The rows of a group lie close to one hidden flat surface of 12 dimensions, which passes through zero. Surfaces can cross.
In the rows, 128 means zero.
Known rows, each followed by its group:
[ 98 151 126 105 153 126 129  59  46 105 151  82  98 147 117 153 115 142
 131  83 140 146 130 167  99]	V
[129 111 121 123 154 119 128 127 113  65 134 135 159 125 135 136 119 211
 154 131  99  91 120 132 154]	L
[118 196 137 165 114 104 145 138 101 103 122 172 124  87  76 180 109 129
 118 132 165  67  94 136 140]	S
[153  95 112 150 147  83  63  77 151 161 120  95 145 147 105  81 119  82
  98 139 135 184 137 130 171]	D
[171 136  97 141 123 104 115 116 120 136 124  93 107 103  77 148  85 103
 127  85 122 185 126 159 170]	C
[108 141 121  95 138 189 151 128 133 134 152 155 141 138 154 156 104 116
 122 171 125 108 133 165  52]	C
[142 118 113 128 135 109 100 164 105 148 138 105 157 104 113 146 122 112
 122 107 146 110  99  56 131]	L
[117 181 127 117 119 130 130  70 126 124 110 139 135  48 132 151 119 107
 127 127 215 113 155 120 128]	L
[113 154 135 144 148 108 128  96 140 138 120 145 158 115 161 103 116 158
 117 145 173 122 154  91 142]	D
[160 110 104 153 148  73 147  80 149 196 115 154 142  99 164 118 118 187
 101 138 173 163  78  72 230]	V
[124 148 138 125  92 173 148 164 160 137 151 119 128 151 152 130 138 110
 139 133 118 128 150 131  70]	V
[164 115  90 110 122  91 106 109 178 107 140 168 154 118 169 136 142 128
 110 151 131 144 115 160 158]	V
[135  85  96 138 154 146 162 117 138 125 142 163 117 147 125 185 129 135
 123 171 103 108  94 192 143]	D
[100 141 149 149 110 131 143 118 189 147 119 179 116 128 174 108 152 135
 143 163 147 126 176 132 122]	L
[ 97 141 178  42 169 109 153 174  99 144 147 144 118  87 159  99 120 142
 139  94 155 112 137  93  89]	L
[130 117 138 100 150 137 174 155  84 133 139 113 114 144 131 128 118 169
 121 101 100 130  88 119 124]	D
[ 88 109 170 103 164 119 110 116 128  87  98 142 110  81 122 103 134 166
 188 129 110 109 185 147 125]	S
[ 98 118 171 106 168 146 119 182 123 150 136  96 132 125 115  97 123 101
 144 126 110 109 148  95  61]	L
[125 148  99 176 116 148 144 123 122 122 125 147 133 161 123 172 133  96
  96 154 144 101 122 131 110]	V
[166 191 138 180  64 122  79  73 183 116  29  99 155  38 101 106 126 102
 111 134 154 180 129 115 126]	L
[139 115 104 114  97 144 146 176 138 141 157 163 108 132 128 180 143  93
 133 133 121 107 100 141 114]	D
[121 165 117 158 113  90 151 172 123 146 107 222 127 118 141 164 128 121
  96 142 157  89  91  91 127]	S
[114 123 151 142 162  83 120 124 143 160 107 166 131 129 132  84 121 134
 111 150 137 137 135 115 145]	D
[141 120 148 108  93 132 150 176 198 163 136 155 114 109 179 115 160 131
 150 126 118 149 132 115 103]	V
[126 163 130 137  65 138 127 130 126 116 115 118 121 114 155 124 161 128
 144  86 165 129 156  69 128]	D
[136 138 124 113  82 100 127 143 100  75 105 144  81 113 133 176 177 132
 146  67 106 132 100 146 117]	V
[140 195 136 119  64 134 135 161 141  70 115 146 155  63 153 149 131 183
 166 104 138  95 128  96 113]	V
[115 144 139 152 111 121  92 110 117 172 149 100 126  91  72 118  81 148
 185 127 141 135 127 113 158]	L
[151 109 110 111  86 144 131 160 142 102 143 131 133 170 172 132 158 150
 132 113  86 144 111 128 125]	C
[172 110  99 136  89 119 137 160 145 110 113 145 102 166 142 144 153 106
 103 106  84 170 112 158 142]	C
[131 178 148 143  84 170 110 154 187 151 127 113 148 112 127 117 122  67
 126 149 134 140 155 134  44]	L
[163 161 107 159 116 123 136 133 115  95 113 137 148 117  92 182 128  97
  72 142 138  98  63 151 123]	S
[ 89 133 164 132 129 142 142 146  96  73  83 132 101 112 117 133 161 147
 161 106 111  89 160 121 103]	L
[157 142  84 134  74 133 106 145 157 113 166 144 149 139 143 163 132 113
 137 128 132 123 126 132 133]	S
[114 152 167 153 162 142 198 130 127 122  60 154 125 107 147 104 127 170
  92 146 131 122 122 112 118]	V
[122 183  77 160  83 177 145  56  71 117  73 105 112 119 155 177 119  84
  87  93 194 158 167  95 103]	S
[161 128  91  80 101 133 132  95 158 148 169 114 141 125 191 130 147 103
 109 113 179 167 143 121 144]	L
[133 149 150  98 106 140  87 108 160 139 140  98 124  85 100 102 104 100
 162 124 126 164 152 168 114]	L
[114 149 132 148 130 141 140  71 153  95  84 159 137 147 167  88 153 123
  85 161 163 131 188 145 139]	V
[144  96  87 125 120 176 127  61 119 123 132  92 164 183 173 134 172 113
  78 156 151 130 103 119 132]	C
[114 152 148 138 106 135 124  88 160 135 102 113 133  84 158  95 143 154
 157 120 165 145 173  94 134]	L
[142 180 121 155 133 101 150 135 147 118 164 178 165 113 121 159  95 158
 106 165 156  83  86 154 144]	S
[ 80 119 129 132 131 131 115 120 135 126 209 129 134 164 154 141 119 195
 207 137 116 100 163 138 117]	V
[128 124 128  67 103 105 117  87 139 148 173 107  90 125 180 131 161 130
 162  76 136 189 141 162 112]	V
[148 133 123  87 138 165 176 202 110 111 184 106 165 209 186 112 116 168
  94 113  85 120 105 106  71]	D
[ 90 150 144 145 102 174 130 124 146 125 136 121 112 116 125 141 130 117
 179 135 141 111 193 136  88]	C
[130 113 122 157 138 125 178 133  69 115  90 130  74 204 125 126 148 129
  77  98  89 160 110 143 140]	S
[157 140  91 111  83 121  99 130 150  94 145 150 154  88 140 167 125 142
 149 122 134 117 113 128 150]	C
[155 104  92 138 126 141 143  97 143 112 120 131 106 141 132 147 117 139
 131 123  95 175 147 185 156]	C
[110 148 131 152 130 131 151 195 148 193 142 174 154 138 171 141 136  93
 100 155 174  80 125  41  71]	L
[119 121 109 164 122 151 125  99 167 142 137 141 136 139 141 153 141  88
 128 173 153 112 158 143 119]	S
[117  66 171 112 145  55 162 186  84 128  66 185  56 137 137  93 179 199
 146  74  74 137  82  83 202]	D
[125 161 144 152 129 133 131 141 133  85 104 129 126 126 104 137 137  91
 110 131 126 110 152 158  94]	C
[119 107 123 117 123 128 102 163 119 117 173  98 159 147 141 111 131 157
 173 108 131  97 158  68 138]	D
[119 110 146 129 107 134 101 135 130 137 130  93 101 115  87 122 157  88
 166 110 124 127 142 127 137]	S
[116 144 142 141 124 136 126 196 123 157 154 128 114 158  96 131 117  76
 126 127 115 109 128 122  80]	C
[156 132 130 144  74 148 114 184 140  87 106 105 156 113 110 157 170 114
 128 123 101  87  73  94  97]	S
[126  87 139 179  89 113 129 162 118 143 107 121  76 166  91 129 188 106
 141 105 100 121  98  98 172]	S
[202 158  72 134  65 112 154 115 139  75  86 152 110 104 154 175 123 154
 108  74 109 193 105 169 178]	C
[139 170  80 156  38 122 106 160  70 108 163 121 116 169 113 199 143 100
 130  73 136 106  91  95 120]	V
[161 186 117 175  63 165 194 180 187 155 187 141 159 206 174 145 142 133
  76 162 134 114  79 124  93]	S
[142 143 183 113 126 148 146 179 162 103  56 125 156  84 132 114 181  91
  81 154 114  99  69 113  50]	S
[113 156 129 149  94 172 113 142 139  98 127 132 148 173 124 107 133  77
 110 154 136  99 186 132  95]	V
[115 119 132 134 135 122 125 162 146 146 144 159 129 149 133 125 135 108
 128 147 124 108 134 121 114]	D
[105 149 129 198 127 138 155 135 141 146 136 137 154 216 178  92 133 164
 101 156 140 120 159  73 115]	D
[136 148 129  85  99 159 121 123  78 137 149  57 141 110 118 123 104 153
 146  80 138 141 102  85 112]	C
[139 160 158 121  88  93  94 131 168 137 120 130 134  85 132  78 117 165
 165 110 121 166 130 115 141]	D
[137  95  94  77 126 158 163 141 150 187 187 152 102 119 152 182 141  68
 122 141 161 123 110 147 123]	D
[159 176 140 168 110  72 154 146 117  85  57 142 111 122 118 120 151 122
  66  86 130 146 104 119 156]	C
[100 131 140 140 140 130 143 191 132 172 159 175 122 151 123 137 106 125
 143 152 114  94 119 116  93]	C

New rows. What belongs after each?
[124 104 164 108 192 136  91 158 122 158 160  70 170  90  54 118  92 110
 144 161 114  87  76 121 101]	S
[104 107 143 132 185  83 166  93 133 138  90 193  93 130 157 126 153 131
  91 153 133 140 116 169 136]	V
[134 135 143 123 107 119 127 141 143 107 118 122 108 111 126 111 136 137
 154 102 112 150 153 138 135]	C
[107 132 155 177 136 152 167 134 132 164 150  76 120 198 137  78 124 162
 139 122 117 144 164  97 127]	C
[121 196 157 111  88 117 154 137 124  84  67 194  89  76 127 146 145  95
 108 113 145 122 130 170  93]	L
[111 115 134  73 190 136 167 113  94  86 112 138 133 109 166 135 146 127
  97 124 161  95 157 126 111]	D
[137 156 107 196 106 106 130 104 140 183 127 133 131 132 120 141 136  79
  87 135 199 129 118  80 163]	C
[114 211 139 174  77 158 156 144  86  77  68 147 141 117 115 142 126 137
 105 120 159  74 142  81 110]	V
[ 98 132 123 143 171 137 146 124 135  70 136 166 174 111 156 161 126 187
 151 168 136  47 153 124 114]	L
[114 208 155 160 120 128 131 162  93 153 121 105 138 107  73 140 109  58
  90 117 184  89 117  87  72]	C
[110 142 129 173 125 148 133  86 156 115 117 130 153  95 128 149 140 145
 144 171 165  88 146 119 134]	S
[ 99  48 138 125 182 114 104  95 126 127 119 116  98 133 107 102 152 128
 167 139 107 131 171 152 170]	D
[162  77 124  84 132  97  96 154 182 136 169 120 146  86 143 114 130 174
 183 121  93 155 109 128 166]	V
[ 88 108 148 130 141 128  93 139  47  85 120 103  93 186  72 109 133 112
 147  98  91 105 153 141 117]	V
[134 116 170  70 134 121 117 109 114 106  84  86 117 116 138  34 137 155
 130  82 110 181 158 119 153]	V
[106 144 133 158 133 149 179 147  75 165 122 147  92 131  93 176 110 123
 122 131 139  97  85 113 115]	D
[115 120 144 108 102 127 145 199 146 156 127 184  79 143 147 129 142 111
 149 119  95 138 135 132  94]	C
[ 97 127 113 124 155 117 132  57 115  87 105 165 104 119 164 121 115 172
 156 123 142 144 207 165 163]	S
[107 144 116  94 106 145 124  74  98  49  86 176 169  61 180 167 157 200
 143 151 162  62 104 106 129]	C
[110 170 145 161 123 124 160 119 165 116  91 186 128 121 159 129 156 106
  89 156 165 104 153 136 103]	C
[145 106 133  82 127 148 147 155 141 135 136 118 117 182 166  96 149 106
  92 126  87 171 119 160  85]	C
[105 140 132 139 110 170 152 159  79 127 125 129 129 167 136 153 145 133
 117 131 126  81  93  83  85]	C
[141 150 125 187  78  73  76 157 153 129  63 192 117  66  69 155 140  76
 129 144 130 108  91 119 152]	L
[108 115 136 146 193 120 119  89  96 101 110 114 135 101  75 137  97 143
 137 147 125 102 140 157 143]	C
[141 112 105 114  84 155 134 137 125 190 159 114 118 167 161 129 145 108
 120 117 136 157 100  89 120]	C
[107 121 129 211 120 127 170 147 135 228 150 131  88 202 131 112 124 123
 124 129 139 152 144  78 153]	C
[ 94 135 137 183 128 155 127 170  86 139 100 129 107 161  57 144 126  64
 118 140 125  77 136 102 109]	V
[153 138 142 100 145 136 131 192 102 114 128 105 152 125  94 118  92 140
 110 115  86 120  85 118 100]	V
[146 131 134 136 109 113 125 124 164  83 149 139 118 126  92 145 153 110
 138 143 118 113 126 200 154]	S
[147 129 104 132 112 115  94 168 157 181 179 141 156  92 105 159  99  98
 149 147 152 105 102  94 141]	V
[173 123  94 119  95 133 114 148 146  99 152 112 142 149 133 148 127 127
 125 111  88 150 113 153 134]	C
[143 135 111 160  78 161 117 142 174 139 130 126 153 109 126 140 130 113
 150 148 148 108 147  92 138]	V
[100 122  78 141 127 177 102 128  92 119 159 120 149 155 131 173  82 122
 163 134 123 101 180 107  91]	S
[144  58  91 186 144 127 119 140 134 167 148 110 121 129  73 190 130 119
 160 153 106 106  87 114 175]	V
[114 109 122 178 158 156 131 133 134 187 164 106 159 131  91 130  80 147
 150 173 139  95 125  82 149]	V
[157 108 133  96 124 106  93 166 126 162 110 100 120 106 109 113 143  58
 103  91 131 164 103  95 118]	L
[142 117 124 139  97 103 115 187 154 183 155 140  90 139 107 124 120  98
 159 101 108 155 136 116 145]	C
[135 189 111 101 113 175 152 147 164 111 171 159 163 101 161 169  66 154
 145 156 119 120 147 179  57]	C
[162 123  77 126  69 116  54 147  66  37  97 116 112 192  67 148 165  11
  72  86 104 124 125 157 141]	V
[ 86 223 164  88 123 103 101 122  81  83 112 171 147  80 125 107  98 122
 120 113 188  83 163 123  88]	V
[125 157 144  81  92 107 140 147 150 191 164 172 101 107 167 109 132 104
 132 107 175 154 134 109 126]	L
[134 140 108 144  91 161 105 127 159  98 166 142 125 151  93 164 116  98
 151 162  95 114 143 221 107]	L
[ 98  81 172 176 142 134 134 114 137 109  65 112  89 128  81 116 200 104
 144 150 105  98 132 139 144]	S
[127 188 148 125 171 142 171 113  94  97  74 136 136 113 109 143 107  80
  40 141 153 116 110 169  60]	C
[119 116 126 148 134 137 109 145 109 133 142 113 135 131  88 137 113 127
 156 135 119  97 130 112 137]	V
[112 116 137 122 190 108 104 100 121 123 179 113 156 101  80 120  72 184
 177 153 124  99 132 159 168]	S
[106 119 149 142 194 145 138 139 138 128 123 147 137 148 106 121 104 109
 105 184  99 107 136 179  79]	L
[130 123 127  97 119 170 112 109 157 102 147  74 152 119 156 114 141 123
 152 123 130 143 176 132  93]	L
[127 121 169 124 121 124  84 127 158 123 107  95 134  92 103  73 119 149
 176 125  90 156 151 134 122]	L
[110 132 127 116 152  94 103  88  41 131 126 107 112 178 104  89 110 121
  92  90 146 146 125 116 161]	V
[146 124 135  89  94 155 104 140 140 114 153  66 136 106 125 111 129 144
 178  89 111 155 146 120 120]	V
[114 116 102 164 158 119 152 113 119 161 151 146 104  98 106 233 122 124
 142 146 137 100  75 158 111]	V
[110 140 141 128 160 143 160 111  63 105  96 105  98 152 109 122 109 140
 103 100 109 142 130 142 112]	S
[193 149 110  53  65 136  95 109 187  73 128  99 144  83 162 119 160  84
 114  97 134 186 140 186 114]	S
[118 106  89  96 146 188 132  83  70 104 135 122 150 124 136 182 107 160
 128 153 121 100  90 143 106]	C
[159  57 108 105 154 103 114 149 132 150 158 125 137 183 137 105 133 139
 110 132  81 160  79 134 166]	C
[140  94 136 141 161 182 151 167 203 139 128 124 145  99 108 152 124 104
 146 193  88 107 131 167  85]	V
[121 120 102 144 159 151 117 124 147 164 197 123 162 145 111 146  68 143
 152 176 125 109 137 147 122]	C
[129 139 110 125 146 148 134 124 153 175 172 132 138 125 126 145  75 107
 128 156 139 140 140 155 106]	C
[145 160 131 132 129 173 171 102 104  79  68  88 150 131 150 130 138 149
  67 121 119 138 103 130  84]	S
[127 191 105  77  95 123 122  99 125 111 183 146 126 147 184 172 137  84
  99 107 162 146 135 190  51]	V
[132 156 152 163 100 124 132 164  85  67 101  79 131 156 101 119 158 147
 123  78 111 103 110  85 125]	C
[ 67 122 198  66 170 109 156 135 100 178  85 183  74  70 150  82 123 161
 157 120 142 134 139 103 107]	C
[142 111  86 144  98 128  92  89 106 123 101  99 141  95 130 148 138 134
 144 102 151 140 126  65 167]	S
